The rows of a group lie close to one hidden flat surface of 7 dimensions, which passes through zero. Surfaces can cross.
In the rows, 128 means zero.
Known rows, each followed by its group:
[133  73 132 127 135 146  91 133 156 155 182 136 149] | rubav
[121 154 161 140 110 145 105 100 106 156 126 162 149] | leb
[141  97 143 116 143 129  68 149  70 158 148 138 185] | busa
[139 128 100 132 129 131 160 104 173 137 145 194 118] | zonuv
[155 141 123 180 107 164 131 153 152 140  81 116 107] | busa
[143 132 120 117 131 139 153 146  97  90 174  96 171] | rubav
[145  97 142 177 135 146 110 153 194 154 103 169 133] | leb
[141  98 112 131 133 110 157 134 125  88 142 145 148] | leb
[106 131 151 149 168 128 100 156 229 169 119 135 147] | zonuv
[112 110 180 123  87 150 164 112 115 137 206 129 170] | zonuv
[153 150 154 150 100 164  91 125 145 109 146  66 150] | gekoz
[110  83 123 161 115 146 141  90 104 116 183 153 124] | zonuv
[139 160 107 129 126 169 151  76 196 128 100 219 115] | gekoz
[141 136 149 142 116 156 126 137 149 128 141 121 155] | rubav
[122 154 175 115  81 165 102 108 125 155 166  91 153] | leb
[ 89 115 165 183 141 101 117 147 159 124 131 102 127] | gekoz
[130 140  96  83 154  54 118 161 171 195 125 135  99] | rubav
[134 147 153 170 102 169 120 137 146  94  56  77  95] | rubav
[157 135 133 117 111 138 100 139 148 131  90 111 128] | gekoz
[ 99 105 116 120 133 106 164 143 165 124  97  84  59] | busa
[127 121  56 114 160  96 151 139 145 120  91 127  58] | leb
[103  85  92 112 148  82 158 167 136 161 100 114  66] | busa
[125 111 136 117 160 140  43 121 115 163 153 146 173] | busa
[ 89 148 107 122 161 128 119 138 175 184 124 134  99] | leb
[ 92 153 119 100 171  77 129 141  82 102 133  78 139] | zonuv
[108 112 131 140  99 149 155  74  68  77 191 126 136] | zonuv
[119  50 128 153 133 129 111 145 120 178 158 165 135] | zonuv
[157 143  86 167 130 142 125 146 139 122  70 139  96] | busa
[108 126 129 152 166 134 143 129 184 118 158 171 173] | leb
[114 178  97 116 106 102 212 112  86  98 139 101  94] | busa
[176 111 110  90 136  88  80 154 149 159 108 136 128] | gekoz
[131 136  94 113 137 116 139  90 152 157 166 197 132] | leb
[125  84 138 154 126 150 113 113 115 148 162 165 141] | zonuv
[150 115  79 133 154 120 196 209  80 104 124  85 140] | rubav
[160 150 127 149 131 116  85 121 151 123 223 106 179] | gekoz
[178 110 154 170 108 147 121 171 116 116  91 140 163] | busa
[ 96 123 155 126 122 140 154 131 100 120 118 118 127] | gekoz
[124 184 126  88 116 101 115  92 113 103 130  95 115] | rubav
[115 165 162 152 123 156 119  84 129 123 153 193 181] | leb
[ 87 170 163 110 109 157 104 103 119 146 174  54 129] | busa
[105 155 159 161 123 146 131 103 149 103 148 114 142] | gekoz
[ 94 137 143 115 141  85 140 120  82  91 136 101 132] | gekoz
[108 140 163 160 115 133 137 104 150 147  89 176 116] | rubav
[146  72  75 120 160 114 140 148 119 132 165 147 130] | rubav
[107 177 133 125 180 109 100 126 195 137 131 148 161] | zonuv

New rows. What belongs after each?
[112  65 176 151 114 141  69 163 168 184  71 103  91] | rubav
[ 96 175 153 125 107 126 182 111 149  68 161  74 131] | zonuv
[116  87 158 120 113 145 113 115  64 113 172 110 160] | rubav
[131 121  87 173 151 133 195 156 147 134  84 193 114] | rubav
[159 160 144 104 125 132  93  96 210 146 134 205 156] | gekoz
[121 149 105  73 134  80  94  71 116 124 154 136 104] | rubav
[136 130  86 122 131  97 169 155  57 157 146 150 139] | busa
[133 163 105 135 149 108 132  86 200 119 123 215 121] | gekoz
[109 112 169 107 110 112  60  72 167 178 147 158 115] | rubav
[144 121 112 120 144  80  97 147 140 132 121 120 128] | gekoz
[ 94 125 156  87 126 136 157 122 114 148  61 172 108] | gekoz
[113 122 140 109 135 119 134 121 126 137 148 161 147] | gekoz
[148 126  99 124 132 109 152  93 123 110 162 196 142] | leb
[118 151 187 124 113 110 118 161 180 201 118 120 139] | rubav
[101 110 150 125 122 124 136 122 180 129 127  99  99] | busa
[136 142 150 121  80 153  86 117 117 199 121 113 109] | leb
[138 104  96 135 149 123 103 133 183 149 113 153  93] | rubav
[158 107 153 132 111 121 139 159  95  93  93 104 138] | busa
[157 155 113 125 136 119 130 183 181 143 114  62 125] | rubav
[175 141 115 103 113 168 111 109 159 150 147 177 154] | gekoz
[ 96  83 125 119 152  93 143 149 131 176 115 169 112] | gekoz
[ 73 109 121 144 180 115 110  92  98 116 198 158 160] | zonuv
[200 102  81  86 105 181 110 164  99 178 120 118 123] | gekoz
[ 92 131 164 207 137 128 121 126 170 119 195  98 156] | gekoz
[118 149 164 167 100 162 131 117 120  84  41  96  93] | rubav
[134  88  85 137 141 114 146 167  79 137 134  79 104] | gekoz
[141  86 137 111  91 115 106 177  80 175  92  66  93] | leb
[145  92  77 137 160 120 148 179 115 118 104  98  97] | rubav
[156 175 150  73 107 107 159 144 157 160 136 145 171] | zonuv
[147  79 116 179 132 179 151 170 137 118 140 134 162] | rubav
[133  87  76 125 148 130 127  94  75  75 148 147 108] | rubav
[106  92 152 119 119 110 153 150 166 117 105  79  88] | busa
[ 78  89 156 162 128 152 164 128 103 149 213 133 170] | gekoz
[109 141 101 138 129 126 144 159 113 163 105  76  69] | busa
[127 117 100 111 128  92 133 110  75 165 134 192 116] | leb
[120  97 153 160 124 144 136 164 131 159  91 131 126] | rubav
[160 171  91 118 137 140 162 136 130  87 160 100 155] | rubav
[143 162 100 128 140 151 159  81 154  98 199 203 172] | rubav
[127  72 132 116 135 133 128 154 196 189 190 136 150] | leb
[162 128 101 122 134 105 145 133  59  72  98 133 128] | busa
[114 180 185 140 115 136 116  88 173  88 112 130 141] | gekoz
[120 177 181 114 116 121 154 166 124 154 159  93 196] | rubav
[136 118 166 121 108 132 115 152  74 132 144  92 179] | busa
[ 98 123  91 121 166 115 122 103 165 195 175 177 115] | busa
[127 176 125  94  93 116 217  99 136  81 164 121 128] | zonuv
[123  61 167 136  97 139 146 147  80 157 166 110 143] | zonuv
[155 148 121 132 127 143 128  75 148  71 138 195 160] | busa
[186 147 134 117 114 123  68 138 141 131 186  87 179] | gekoz
[153 182 137 131 135 128 157 191 218 174 158 111 181] | rubav
[147 106 104 145 143 125 118 166 116 136  82 126  98] | busa
[131 156 158 143 104 177 101 117 196 149 121 108 120] | leb
[145 151  67  94 152  81 146 133 141 129 129 135 104] | rubav
[128 170 146  84 108 106  93  94 103  98 133  69 111] | rubav
[144 133 130  69 132  63 103 138 100 117  84 112 128] | gekoz
[ 92 101 139 127 136 109 133 162  84 108 123  48 114] | zonuv
[113  95  98  89 158  67 162 152  45 111 136 130 132] | leb
[107 137  84 117 180 110 156 138 152  97 132 124 107] | leb
[142 119 107 134 141 139 118 132 163 130 152 140 129] | rubav
[168 150 112 164 129 165  80 110 165  75  52 128 105] | busa
[132  90 121 104 117  99 125 148  70 157 125 114 112] | leb
[117 163  80 110 151  75 165 103 119 124 106 194  91] | rubav
[115 129 118  89 100 177 180 110  28 118 142 117 129] | gekoz
[ 93 122  75 137 185 102 113 104  87  79 114 118  90] | zonuv
[147 101 118 163 143 165 162 154 151 131 178 151 172] | rubav
[162 226 138  82 103 121 171 124 159 109 110 114 139] | zonuv
[137 132 179 107  99 148  90 132 157 148 109 131 161] | gekoz
[ 97 118 133  87 139  60 126 131  77 172 125 140 118] | rubav
[128  84  91 129 147  80 128 180  71 136 148  74 111] | gekoz
[115 109  92 101 157  90 126 120 106 119 120 137 106] | busa
[130 112 163 146 105 205 131 132 170 182 123 165 146] | gekoz
